There are 4 ways to turn a row about zero (a turn may also mirror it). The second row of each pair is the first, turned, with some noise. The first 24 pairs use one turn. New pairs use 2 turns, one after the other, and a turn may come again.
Known pairs, each followed by its turns in order:
[ 50  78 -41  22  32]
[-25  62  -4 -72  51]
zis

[ -9   9 -22  47 -33]
[  8   9  52 -20  25]
Bana

[ 43 -27  53   5  63]
[-17 -91  -2 -11 -10]
derup

[-33 -17   1 -43  28]
[-20 -12 -12  19  55]
derup

[ 32  46 -51  45 -36]
[-33  38  62 -50   7]
Bana

[ 13 -19  25 -22   7]
[  2  -1 -31  25  -9]
zis

[-66 -50  41 -24   9]
[-62  -6  30  -8  66]
derup

[ 24  36   8 -87  25]
[ 54 -66  41   2 -30]
soz

[-27   2  31  23  36]
[ 12   6 -25  21  51]
Bana

[-24 -55  14  36 -17]
[-21  50  -7  32  33]
soz

[ 56  34  27  27 -28]
[ -3  -6  -1   4 -81]
derup

[ -9  24  -1 -12  52]
[-39  -1 -35  16  21]
Bana

[11 -2 -5 -1 24]
[-14  -3 -19 -13   5]
Bana

[ 29 -21  54   3 -39]
[-58  -5   1 -22 -43]
derup

[-21  -2  27 -31  15]
[ 21   2  19  33 -20]
soz

[ 19 -25  22  56  -7]
[ 19 -45 -21 -41 -14]
zis

[-48  12   4 -26  16]
[ 21  20  29  10 -40]
soz

[ 70  -3  51 -23  11]
[ 19  23 -85   2  -2]
zis

[  8 -47  23  59  38]
[-16 -72 -34 -35  -4]
zis

[ 63   5 -14 -60 -41]
[ 62  55 -24  31  31]
zis

[ 68 -49 -31 -66 -21]
[ 30 -53  47  -7  83]
soz

[ -5 -17 -12  -9  20]
[ -6 -25 -15  -2   3]
Bana

[ 39 -13  19 -34 -44]
[-43  11 -45 -10 -31]
derup

[-32 -19 -49   6 -21]
[ -2  45  24 -35  18]
soz

New pairs, each followed by its turns in order:
[ 52  34 -39  24  42]
[ 43  16  56  -9 -49]
Bana soz

[ 44  50  10 -29   9]
[17 57 18 38  0]
Bana derup

[  8 -11   6  28  -4]
[13 -3 -8 24 14]
zis zis

[-49  -1  -7  -1  33]
[-37 -23  -4  35 -21]
derup soz

[ 11  27  21   7 -69]
[ 40 -47 -39 -21  20]
zis soz

[ 20 -52   2 -53 -11]
[  4 -34  -6 -58  35]
zis zis

[ -7 -18 -53 -19 -30]
[ 58 -12  -2  23 -22]
Bana Bana

[  7 -23  -8 -18  57]
[ -2 -37  -7   3 -53]
soz zis

[  9   9 -40  -9  36]
[-8 17  4  4 52]
Bana derup

[ 15 -37  12 -68  -2]
[ -8  11  21 -58  50]
zis Bana

[ 31 -30  42  43  23]
[ 50 -33  -9  22 -42]
derup Bana

[ 18  31 -13  57  -6]
[-32  -6 -46  34  18]
zis derup

[ 51 -37   3  -5 -39]
[-54 -22  42  14 -13]
soz soz

[-20 -17  74 -48  -8]
[ 52  17   4 -47 -57]
Bana derup

[ 40 -23  34   9  35]
[-11  14  47 -41  19]
zis soz

[ 10  20 -42   5  -6]
[ 18  26 -13 -24  26]
derup zis

[ -6 -20 -31  23 -43]
[ -2 -37  -9  41  26]
zis soz

[  6   6 -54  45  10]
[ 12 -66 -14  -5  23]
derup soz

[-11 -54  13 -39   7]
[ 10  14 -29 -60  -8]
Bana derup

[ 41  42 -13 -18  66]
[-74 -27   0  34  34]
zis Bana

[-24  38  35  20  20]
[  1  -9  41  43 -19]
zis Bana

[ 12  25  -9  20 -28]
[ 30  28   4 -16 -13]
derup zis

[-57  13  15  36  60]
[ 42  61 -49 -27 -11]
soz soz

[-30  30  62   4   6]
[-52 -13 -34 -29 -30]
Bana soz

[-15  52 -33   4 -56]
[-40 -23  -3  51 -50]
zis derup

[ -2 -57 -43  42 -36]
[ 60 -54  35  -5 -20]
derup soz

[45 46 40 22 29]
[ 10 -15   9 -58 -59]
Bana soz

[-35  44  -5  -3 -20]
[-17  20 -36  26 -31]
Bana soz

[-23  15 -24  10 -79]
[ 10  32  11  72 -39]
derup derup

[ 40  23   9 -22  47]
[ 31 -31  14 -52   7]
derup Bana

[  5 -11   7  13 -42]
[-25 -14  -9   9 -37]
Bana derup

[ 23 -35   7  67  65]
[-70 -47 -52 -16 -27]
Bana Bana

[-9 33 11 36 -9]
[ -1   5   4  32 -39]
zis Bana

[-67  -6  34  12  36]
[11 50 62  9 24]
soz Bana

[  1 -39 -39  -9  -6]
[-17 -36 -37 -13   8]
zis zis

[69 -2 28 64  4]
[-44 -50  -9 -18 -72]
zis Bana

[ 31   6 -25  39  21]
[ -4 -21 -32  20  39]
zis derup

[ 32 -39   9  16  53]
[-30  23  62 -13  15]
zis soz

